There are 10 hidden switches. A switch that is on adds its own fixed numbers to the row, and there is some noise. The rows also spread widely along 14 directions, which tell nothing about the answers.
Some rows, each with its switches (1 for on, 0 for off) after it:
+4.92  -0.83  +2.27  -0.55  -0.81  +2.86  -1.73  +2.17  +0.94  -0.32  -0.89  +1.43  +0.91  -0.69  -1.47  +0.96  -0.57  -1.30  +2.89  -3.27  -1.56  +0.09  +0.74  -1.72  +1.48  -0.87  -1.29  +0.69  -1.65  -0.87  -0.06  +1.51 -> 0 1 1 1 1 0 1 0 1 0
-1.13  +0.42  +5.14  +0.62  -2.20  +1.12  -0.85  -0.91  +0.34  +2.96  +1.29  -1.08  -2.55  +0.42  -1.27  +0.44  +0.18  +2.21  -0.09  +0.79  -1.98  +3.04  +0.15  +0.08  +3.58  -2.43  +1.28  -1.48  -1.83  -1.02  +1.58  -0.44 -> 1 1 0 0 0 1 1 1 0 0
+0.05  -1.28  -0.19  +0.11  -2.00  +0.55  -3.75  +1.49  -2.71  +1.76  +0.75  +2.01  -3.99  +0.12  +1.54  -2.78  -1.04  +0.41  +0.53  -1.63  +0.92  +2.33  +1.04  +0.24  -0.18  -0.55  +0.46  +0.22  +0.21  -0.14  +0.98  -0.46 -> 0 1 0 1 1 1 1 1 1 0
-2.33  -3.60  -1.68  -0.28  -0.62  -2.74  -3.55  -2.80  +0.07  -2.34  +2.13  +1.08  -1.01  +0.78  +0.14  +1.74  -0.43  +1.04  +0.18  +0.30  -2.07  -2.55  -0.98  -0.21  +1.99  -1.63  -0.80  -0.12  -1.93  +0.23  +2.46  -0.94 -> 1 1 1 0 0 0 0 1 0 0
+2.52  -5.82  -1.99  -2.18  -1.57  -0.42  +2.17  +0.04  -0.26  -0.26  +1.36  -4.15  -2.21  -0.26  +2.96  +0.06  +0.86  -0.01  +0.26  -1.82  +1.02  -0.81  -0.23  -0.76  -0.59  -0.26  +1.20  +0.65  +0.49  -2.01  +0.11  -1.55 -> 0 1 1 0 0 0 1 1 1 0
-2.90  -1.62  +1.88  +0.86  -1.38  +0.37  +0.96  -3.19  -1.32  -1.12  +2.52  +0.62  -3.22  +2.64  -0.14  -0.07  -0.16  +3.18  -0.79  -0.83  -1.24  -1.79  +1.73  +2.28  +1.06  -3.71  +1.86  -1.27  -1.33  -4.33  -0.97  -2.04 -> 0 0 0 0 1 1 1 1 0 0
+0.60  -0.36  -0.49  +1.17  +1.28  +0.00  +0.88  -0.67  -0.19  +0.92  +0.11  +0.84  +0.15  +1.22  -0.26  +1.96  +1.63  -3.53  -0.48  +1.32  -0.86  +1.71  +1.06  -2.81  -0.24  -0.08  +0.23  +2.00  -3.59  -3.02  -3.51  -0.11 -> 1 1 1 0 0 0 0 1 1 0
-1.90  -5.25  -1.53  +1.18  -0.25  -1.90  +0.23  -1.99  -1.95  +2.58  +0.07  -1.92  -3.21  +2.05  +2.77  +2.15  -0.51  -1.81  +0.18  +1.68  -2.59  +1.52  +0.53  +0.53  -0.56  +0.37  -1.02  -1.40  -3.10  -0.41  +0.12  +0.23 -> 0 0 1 0 1 1 1 1 0 0
-3.54  -4.09  +3.09  -2.07  -3.72  -1.06  -1.47  +0.09  -0.18  -2.04  +1.38  -0.65  +0.10  +1.75  +2.13  +1.09  +0.14  +1.70  -0.31  -1.52  +0.86  -0.61  +0.99  -1.10  -0.54  -2.35  +1.98  -0.27  +2.08  +0.14  +0.08  +0.56 -> 1 0 0 1 0 1 0 1 0 1
-0.48  -2.87  -2.59  +1.42  +0.42  -0.53  +2.22  -1.76  -3.80  +1.39  +0.49  +0.35  -2.38  +2.19  +2.30  +1.40  -0.38  -0.62  -0.19  +0.76  -0.11  -0.09  +1.52  +1.30  -1.78  +1.74  -0.08  -0.75  -1.11  -2.45  -2.08  -2.75 -> 0 1 0 0 1 1 1 0 1 0
-2.25  -1.75  +0.15  +0.26  -1.06  +1.00  +2.53  -0.39  -1.24  +3.42  -0.27  -1.65  -0.64  +2.19  -0.32  +3.21  +2.21  -0.16  +0.48  +3.30  +0.08  +2.80  -0.90  -2.02  -0.97  +0.56  +2.73  +1.02  -1.24  -0.02  -1.52  -2.26 -> 0 1 0 0 0 1 1 1 0 0
-2.33  +1.49  +1.98  +0.13  -1.71  +2.33  -2.05  +0.79  +1.79  -1.66  +0.47  -0.40  -0.76  -1.56  -1.44  -2.10  +1.71  -1.30  -0.52  +0.11  +1.11  +1.43  -0.90  -2.23  +0.13  -3.43  +2.50  +0.99  +1.24  +0.47  -1.64  -2.11 -> 0 0 1 0 0 0 1 1 1 1
-0.29  +0.16  +0.56  -1.26  -0.82  +1.83  +0.89  +0.32  +1.91  -1.52  +1.52  -0.11  +0.51  -0.13  -2.80  -0.02  +1.17  +1.62  +0.43  -1.28  -0.24  -1.66  -1.16  -1.93  +0.58  -3.03  +2.06  +2.42  -0.43  -2.95  -1.34  -1.91 -> 0 0 1 0 1 0 0 0 0 1
+0.03  -1.07  +0.89  +1.50  +1.47  +1.26  +2.18  -0.66  +1.20  -2.58  -1.24  +0.46  +1.03  +0.80  +0.38  +0.38  +0.30  -4.35  +0.21  +1.18  +1.07  -0.32  +0.02  -0.72  -0.22  -0.56  -0.81  -1.33  -0.39  -0.77  -3.54  -0.65 -> 0 0 0 0 1 1 1 0 0 0
+1.19  +0.66  +0.01  +2.50  -0.08  +2.88  -4.86  -0.79  -3.61  -1.36  -1.45  +2.85  +0.93  -0.81  -0.66  -1.57  -0.30  -1.17  +0.37  -1.52  +1.18  +1.55  +0.76  -0.59  +2.45  -1.11  -1.13  +3.29  -0.68  +2.65  +0.46  -1.29 -> 0 1 1 0 1 0 1 1 0 1
-0.87  -3.18  -1.14  +0.85  -0.23  +0.70  -0.83  -2.51  -1.73  -0.40  +0.75  -1.32  +0.54  +2.04  -0.99  +3.47  +1.94  +1.55  +1.13  -0.14  -1.10  +0.82  +0.68  -1.15  +0.82  -1.65  +0.52  +3.48  -3.27  -1.02  -0.67  -1.68 -> 1 0 0 0 0 1 1 1 0 0
-0.55  -0.81  +2.83  +0.46  -0.39  +0.75  +2.54  -2.37  -1.96  +1.29  -0.11  -4.93  +1.66  +0.98  +0.57  +4.71  -0.19  +1.25  +0.43  +0.32  -1.14  +1.40  +0.97  -0.31  +0.35  -0.64  +0.11  -0.31  +0.78  -0.34  -0.64  -3.14 -> 1 0 0 0 0 0 0 1 0 1
-2.20  -2.55  +0.69  -2.41  -3.05  -2.87  -1.13  -1.77  +0.76  -0.26  +4.21  -2.00  -2.78  -1.39  +2.53  +0.02  -0.20  +0.83  -3.09  +0.09  -1.40  -0.23  +1.03  -2.34  -0.21  +0.18  +2.08  -0.50  -0.80  -0.83  +0.37  -0.09 -> 1 0 0 0 0 1 0 1 0 1
+1.45  +1.52  -0.51  +0.15  +0.50  +0.50  -1.57  +1.20  +0.76  +0.69  +0.78  +1.03  -4.04  -1.98  +1.39  -4.79  +0.84  -2.22  -1.78  -1.17  +1.99  +2.86  +1.69  -1.84  -2.03  -0.13  +1.57  +2.26  -0.06  -1.81  -2.15  +1.74 -> 0 1 0 0 0 0 1 0 0 0
-1.58  -3.14  +0.13  -2.04  -1.10  -2.67  +0.51  -0.14  -0.30  +0.41  +1.79  +2.42  -2.48  +2.16  +0.99  +2.04  -0.74  -0.62  -0.41  +1.14  -1.47  -2.12  +0.42  -0.65  -2.97  +0.72  +2.76  -2.41  -0.48  -0.96  -1.33  +0.36 -> 0 1 0 0 1 0 1 1 0 0
-2.59  -2.67  +3.33  +0.42  -2.91  +1.23  +3.69  -1.33  -0.37  +0.40  +0.86  +0.59  -1.10  +2.92  +0.53  +0.20  +0.07  -0.72  -1.04  +2.02  +0.21  -0.15  +0.26  -0.45  +2.40  -0.86  +1.60  -3.25  -0.86  -1.52  -2.13  -1.66 -> 0 1 0 0 1 1 1 1 0 1
+5.10  -2.15  -0.26  +1.16  +1.12  +1.88  +1.51  -2.31  -5.97  -0.15  -0.57  +0.04  +2.42  +1.06  +0.92  +4.74  -1.86  +1.12  +0.84  -2.12  -0.58  -1.97  +1.92  +0.95  +0.55  +1.17  -1.08  +1.69  -0.94  -0.56  -0.30  -3.51 -> 0 1 1 0 1 1 1 1 0 0
+2.43  -1.44  +1.92  -2.93  -3.60  +1.06  -0.60  +3.19  +1.54  -0.17  +1.04  -0.48  -0.83  -2.68  +2.09  -2.85  +0.00  -0.96  -0.34  -2.02  +1.96  +1.08  -0.36  -2.59  +0.72  +1.03  +1.41  +0.13  +2.12  +0.13  +0.67  +0.61 -> 0 1 0 1 1 1 0 0 1 0
+0.18  -4.27  -4.96  -0.56  -0.29  -0.89  -1.52  +0.41  -1.48  -1.10  +0.06  +2.89  +0.10  +1.43  -0.54  +2.06  -0.13  +0.23  +1.58  +0.19  +1.43  -2.43  -3.31  -0.25  -0.80  +1.18  +0.09  +1.89  +0.47  +0.78  +1.68  -3.66 -> 0 1 1 1 0 0 1 0 1 1
+1.88  +0.13  -0.87  +1.18  +0.93  +1.03  -1.66  -0.06  -0.52  -1.08  -0.56  +0.18  +0.40  -0.38  -1.10  -0.06  -1.47  -0.73  +2.42  -1.14  -1.04  -0.06  +0.21  -0.33  +1.72  -1.35  -3.11  -1.57  -0.94  +0.37  +0.42  -1.59 -> 0 0 0 0 0 0 0 1 1 0
-4.09  -1.60  +0.00  +0.10  -2.82  -0.07  -0.80  -2.28  -1.09  -0.24  +3.26  +1.34  -1.98  +0.79  +0.93  -0.04  +0.02  +1.12  -2.03  +0.86  -0.58  -0.76  +0.34  -1.29  +1.67  -0.01  +0.78  +0.76  -1.50  -1.68  -0.39  -2.13 -> 1 1 1 1 1 1 0 0 0 0
+0.40  -0.23  -0.87  -0.15  -0.44  +1.74  +1.06  -0.44  -1.37  +0.95  +0.91  -1.59  +1.25  -0.39  -1.28  +3.34  -0.89  +0.81  +1.90  -0.15  -2.61  -0.90  +0.78  -3.08  -0.62  +0.22  -1.35  -0.29  -1.78  -0.01  -1.00  -2.49 -> 0 1 1 0 0 1 0 0 0 1
-0.69  -0.27  +0.91  +0.68  -1.12  -0.20  -2.92  -1.91  +1.08  -1.39  +1.04  +0.62  -1.23  -1.06  -0.12  -1.19  -0.06  -1.06  -0.45  +0.09  -1.16  +0.84  +0.64  -1.44  +2.98  -1.22  -0.41  +0.31  -2.43  -0.39  +0.53  +0.37 -> 0 1 0 0 1 0 0 1 0 1

New rows, each followed by its switches (1 for on, 0 for off):
+1.71  -0.21  +2.75  -0.74  +0.81  -1.56  -1.37  +1.22  +2.28  +0.41  -0.55  +1.09  -0.04  -1.62  +0.25  +1.34  -0.12  -3.94  -1.07  +1.34  +0.00  +1.08  -2.04  -1.27  -0.70  +0.83  +1.67  +0.37  +0.37  +0.78  +0.33  +0.92 -> 1 1 1 0 1 0 1 0 0 1
-3.35  -2.23  +0.63  +1.34  -2.19  +2.10  -0.17  -2.09  -4.20  -2.14  +0.95  +2.12  -0.52  +2.75  +0.17  +0.00  -0.21  +2.87  +0.07  -1.98  -0.03  -2.39  +2.29  +1.14  +0.26  -2.82  +0.87  +0.34  +0.11  -1.62  -1.77  -2.43 -> 0 1 1 0 1 1 1 0 0 1
+3.32  -1.42  -1.63  -0.70  +1.92  -1.58  -0.54  +0.51  +0.75  -0.74  +0.65  +1.27  -2.30  +0.03  +1.36  +0.73  -0.40  -2.19  +0.25  -1.00  +1.09  -0.59  +0.49  -0.38  -3.38  +0.21  +1.21  +0.99  +0.05  -3.22  -1.22  -0.63 -> 0 1 0 1 0 0 1 1 1 0
-3.12  -2.57  +0.94  +0.09  -1.52  -0.59  -1.81  +0.06  -1.89  +1.85  -0.29  -0.14  -0.86  +1.05  +1.49  +1.91  +0.70  -0.65  -0.02  +1.19  -0.94  +2.02  +0.39  -1.10  -1.44  +0.27  +0.85  +0.03  -0.07  +2.19  -0.04  +0.45 -> 1 1 1 0 0 1 1 0 0 0
-2.33  -2.18  +0.76  +0.32  -0.69  -0.25  -1.69  +0.84  -1.62  -0.45  -0.15  +0.13  -2.85  +1.58  +2.19  -0.19  +0.56  +1.44  +0.84  -2.10  +1.19  +0.49  +1.37  +1.75  -3.80  -3.09  +2.08  +0.65  +2.76  -2.44  -0.50  -0.59 -> 0 1 1 1 0 1 1 0 1 0
-1.86  -0.87  +2.70  +1.01  -1.18  -1.24  -4.14  +1.06  +1.70  +1.73  -1.94  -1.49  -2.15  -2.62  +2.05  -0.70  -0.31  -4.16  +0.43  +2.61  -0.62  +4.76  -1.67  +0.10  +0.59  +0.73  -0.63  -2.93  +1.02  +4.31  +2.68  +0.78 -> 0 1 0 0 1 1 1 0 1 1
+2.92  -1.07  -1.27  -0.93  +0.29  -1.23  -2.24  -0.29  -1.55  +1.80  +1.93  +2.21  -1.60  +0.55  -2.20  +1.80  -1.40  +2.67  +0.67  -0.96  -1.39  -0.66  -1.23  -0.15  +0.71  -0.14  +0.69  +1.38  -1.96  -0.94  +2.47  -2.00 -> 1 1 0 0 0 0 1 1 0 1
-0.85  +4.35  +2.37  +0.58  -0.29  +1.12  -2.03  -0.05  -0.09  +1.19  +1.47  +1.30  -2.94  -3.16  -0.55  -2.20  -1.26  -0.91  -2.29  +0.77  -0.23  +1.32  -0.13  -0.89  -1.08  -0.18  +2.24  -0.31  +1.40  +0.18  -0.37  -2.36 -> 0 1 1 0 1 0 1 0 0 1
+0.83  -2.84  -0.59  -1.25  -0.57  -1.96  -2.03  -0.22  -0.58  -1.62  +1.56  +4.62  -1.45  +1.48  -0.45  +0.60  -0.42  +0.83  -0.74  -1.58  -0.70  -3.07  +0.46  -0.49  -1.11  -1.48  +2.32  +1.09  -1.49  -1.82  +0.01  +0.84 -> 0 1 1 0 0 0 1 1 0 1
+0.29  -0.24  -0.12  -1.30  -1.19  -0.90  -2.18  +1.31  +1.13  +0.76  +0.72  +1.09  -0.81  -1.21  -0.59  +0.16  +0.12  -1.57  +0.39  +0.63  -1.00  +1.19  -0.36  -3.16  -0.28  +0.43  +0.85  -0.37  -1.22  +0.71  +0.06  +0.24 -> 0 1 0 0 0 0 0 1 1 1
+2.70  -3.86  -4.58  +0.71  +1.34  +1.26  +2.04  +0.56  -2.95  +1.02  -1.38  -1.66  +1.32  +1.22  +0.61  +1.20  +0.06  -1.25  +2.19  +0.24  +2.08  +0.64  -1.81  -1.44  +0.77  +0.71  -2.57  +2.10  -0.86  +0.58  -0.05  -3.10 -> 0 1 1 0 0 1 0 1 0 0
-0.78  +2.07  +2.61  +2.64  +0.57  +3.52  +0.77  -1.97  -1.34  -1.62  -1.67  -0.16  +2.22  +0.45  -1.41  +1.89  +0.32  -0.49  +1.34  +0.84  +0.39  +0.41  +0.75  +0.04  +1.14  -1.14  -0.61  -0.38  +1.05  +1.15  -1.67  -3.04 -> 0 1 0 0 0 0 1 0 0 0
-1.94  +2.03  +1.60  +0.13  -2.05  +3.22  +0.91  -0.56  +1.44  -1.54  +1.49  +2.26  +1.02  -0.72  -3.16  +0.75  +1.13  -1.45  -0.33  +2.28  -1.00  -1.57  -1.55  -2.81  +2.03  -0.37  +1.99  -0.70  -1.01  +0.16  -2.37  -3.88 -> 0 1 1 0 1 0 1 0 1 0
-2.36  +0.28  +2.59  +0.76  -3.61  +2.80  -0.63  -2.82  -2.25  +0.31  +1.55  +1.69  +0.23  +0.41  -2.14  +1.28  +0.95  +2.27  -1.50  +1.19  -1.11  -0.10  -0.53  -1.08  +4.35  -0.78  +2.68  +1.74  -1.88  +0.45  +0.50  -3.63 -> 0 1 1 0 1 0 1 1 0 1
-3.30  -0.85  -0.26  +1.09  -0.26  -1.03  -1.54  -1.99  -2.25  +0.98  +1.99  +2.50  -3.65  +2.56  +0.47  +2.40  -2.41  +1.70  +0.72  -0.73  -4.20  -1.19  +3.92  +0.47  -3.36  -0.58  -0.80  -2.91  -2.49  -2.27  -1.50  +0.37 -> 0 0 0 1 0 1 1 0 0 0
+1.25  +2.30  +0.55  -0.38  -0.22  -1.15  -0.46  -1.64  -2.59  -0.71  +2.53  +2.90  -0.02  -2.34  +1.53  +0.70  -1.68  -0.76  -4.75  +0.10  +0.17  -1.74  +1.73  -1.84  -1.82  +2.26  +2.64  +1.40  +0.36  -0.35  -1.40  -2.25 -> 0 0 1 0 0 1 0 1 0 1
-1.71  -3.53  +1.01  -1.48  -3.10  +3.12  +1.51  +0.44  -1.06  -0.60  +0.88  -3.15  +1.41  +1.35  -0.62  +1.51  +0.84  +1.08  +2.45  +0.15  +0.90  -0.34  -1.22  -2.29  +1.48  -1.59  +0.54  -0.64  +1.02  +1.54  -1.08  -3.81 -> 1 1 0 0 1 1 1 1 0 0
+2.91  -1.85  +1.26  -4.00  -2.93  -0.14  -3.35  +2.50  +3.92  -0.63  +2.62  +0.24  -1.51  -2.47  -0.97  -0.78  +1.62  -0.22  +0.14  -1.39  +0.84  +0.72  -2.54  -3.42  +1.12  -0.57  +3.72  +3.11  -0.38  -0.73  +1.71  +0.01 -> 1 1 0 1 1 0 1 1 1 0
-2.38  -1.92  -0.54  -0.26  +1.07  -0.92  -0.14  +2.19  +3.62  -1.64  +0.23  +1.42  -0.88  +1.96  -1.40  -1.19  +2.17  -3.27  +0.73  +1.15  +1.33  +0.30  -2.08  -2.09  -1.28  -4.45  +1.22  +0.39  -1.02  -3.22  -3.26  +0.06 -> 1 0 1 0 0 1 0 1 1 0
+2.21  -6.20  -0.38  -1.98  +0.24  -2.01  -0.13  +1.31  -3.11  -0.30  -1.03  -2.54  +0.26  +0.72  +4.93  +2.45  +0.10  -1.90  +0.36  -1.98  +2.41  +0.18  +0.73  +0.00  -4.31  +0.51  +1.64  +1.95  +2.94  +0.79  -0.75  +0.42 -> 1 1 1 0 1 1 1 1 0 0
+2.07  +1.97  +1.95  -0.49  +0.07  +2.80  -2.79  +2.57  +0.80  +0.10  -0.70  -1.17  -0.45  -2.82  -1.27  -1.27  -1.25  -1.11  +2.40  -2.18  -0.72  +1.46  +0.29  -2.22  -1.33  -1.97  -0.59  -0.08  +1.34  +1.41  -0.31  -0.13 -> 0 1 1 0 1 0 1 0 0 1
-3.88  -1.48  -0.65  +0.94  -2.13  +2.79  +0.91  -0.75  -2.04  -0.61  +1.00  +0.98  -0.41  +2.45  -1.22  +0.53  +0.88  +0.49  +1.48  +0.20  -1.21  -0.72  +1.38  -1.16  -0.16  -1.38  +0.11  -1.25  -1.66  -0.98  -3.55  -2.68 -> 0 0 0 0 1 1 1 0 1 0
-3.38  -0.23  +4.28  -0.39  -3.43  +0.28  -4.02  -0.50  -1.73  -0.17  +0.03  +2.07  -0.88  +0.03  +1.61  -0.22  +0.92  -0.43  -1.41  -0.11  -0.72  +2.08  +2.77  -1.14  -0.42  -0.24  +3.28  +0.37  +0.58  +2.72  -0.62  +2.18 -> 0 1 0 0 1 0 1 1 0 0
+1.83  -1.65  +2.20  -2.50  -2.07  +1.38  +3.12  +3.54  +0.41  +1.97  -0.33  -0.28  +0.83  +0.85  +0.24  -0.37  +2.01  -1.69  -0.18  -0.18  +2.47  +2.30  +0.17  -4.15  -1.24  +0.01  +3.70  +2.24  +0.29  -1.66  -3.24  +1.11 -> 0 1 0 0 1 1 0 1 0 1
-3.20  -0.07  +3.49  +0.04  -1.06  -0.68  -1.36  +0.03  +0.05  +0.63  +0.56  -2.38  -3.54  +0.00  +2.78  -1.80  +0.21  -0.16  -0.37  -0.56  -0.26  +2.69  +2.92  +0.12  -2.23  -3.10  +1.85  -1.62  +1.58  -1.74  -1.41  +1.41 -> 0 1 0 0 1 1 0 1 0 0
+0.93  -3.97  -5.25  -0.40  +1.05  -0.82  -1.94  -0.03  -4.90  -0.92  +0.34  +1.60  -1.31  +1.55  +2.53  +0.39  -0.55  -0.29  +0.90  -2.88  +0.99  -1.57  +2.63  -0.95  -4.83  +0.07  -0.01  +2.79  +0.09  -0.10  -2.11  -0.39 -> 0 1 1 0 0 0 1 1 0 0
-3.99  +0.00  +3.14  +0.72  -1.28  -1.11  +0.45  -0.71  -2.14  +1.25  +0.37  +2.55  -0.54  +2.10  +1.07  +2.74  -0.59  -1.43  -1.06  +2.19  -2.15  -0.36  +1.85  -0.16  -1.98  -0.17  +2.05  -3.27  -0.19  -0.77  -2.42  -1.00 -> 0 1 1 0 1 1 0 1 1 0
+1.80  -4.85  -2.28  +0.51  +2.16  -2.18  -1.14  +0.72  -1.08  -0.72  -2.93  +1.39  +0.24  +1.75  +2.14  +0.57  +2.43  -2.66  +0.20  +0.99  +4.59  +2.00  -2.63  +1.41  -1.26  -0.02  +2.21  +4.71  +0.90  +0.16  +0.74  +0.05 -> 0 1 0 0 1 1 1 1 0 0
+4.16  -1.14  -2.34  -2.56  +0.76  -0.56  -1.47  +3.34  +0.28  -1.26  +1.48  +2.90  -0.68  -0.08  -1.65  -0.60  -1.34  +1.33  +2.97  -3.77  -0.57  -3.30  -0.08  -0.92  -2.15  -1.41  -0.10  +0.00  -0.43  -2.90  -0.10  -0.14 -> 0 1 0 0 1 1 0 0 1 0
+1.11  +1.52  +0.21  +1.48  +0.92  -1.10  -3.00  -0.28  -4.15  +3.12  +0.60  +5.42  -3.57  +1.68  -0.86  -0.50  -1.96  +2.19  -0.70  -1.15  -1.00  +1.18  +1.88  +1.76  -1.19  -0.41  +1.37  +0.91  -1.49  -1.92  +0.85  +0.12 -> 0 1 0 0 0 0 1 1 0 1
-2.10  +0.18  +0.80  -0.82  -1.89  +1.69  +0.70  +0.74  -1.16  +1.37  +0.96  +1.26  -0.90  +0.77  -0.05  +0.96  +1.77  +0.57  -0.87  +1.07  +1.88  +1.34  -0.22  -1.92  -2.49  +0.91  +4.43  +3.10  +1.12  -0.82  -2.09  -2.32 -> 0 1 0 1 1 1 1 0 0 0
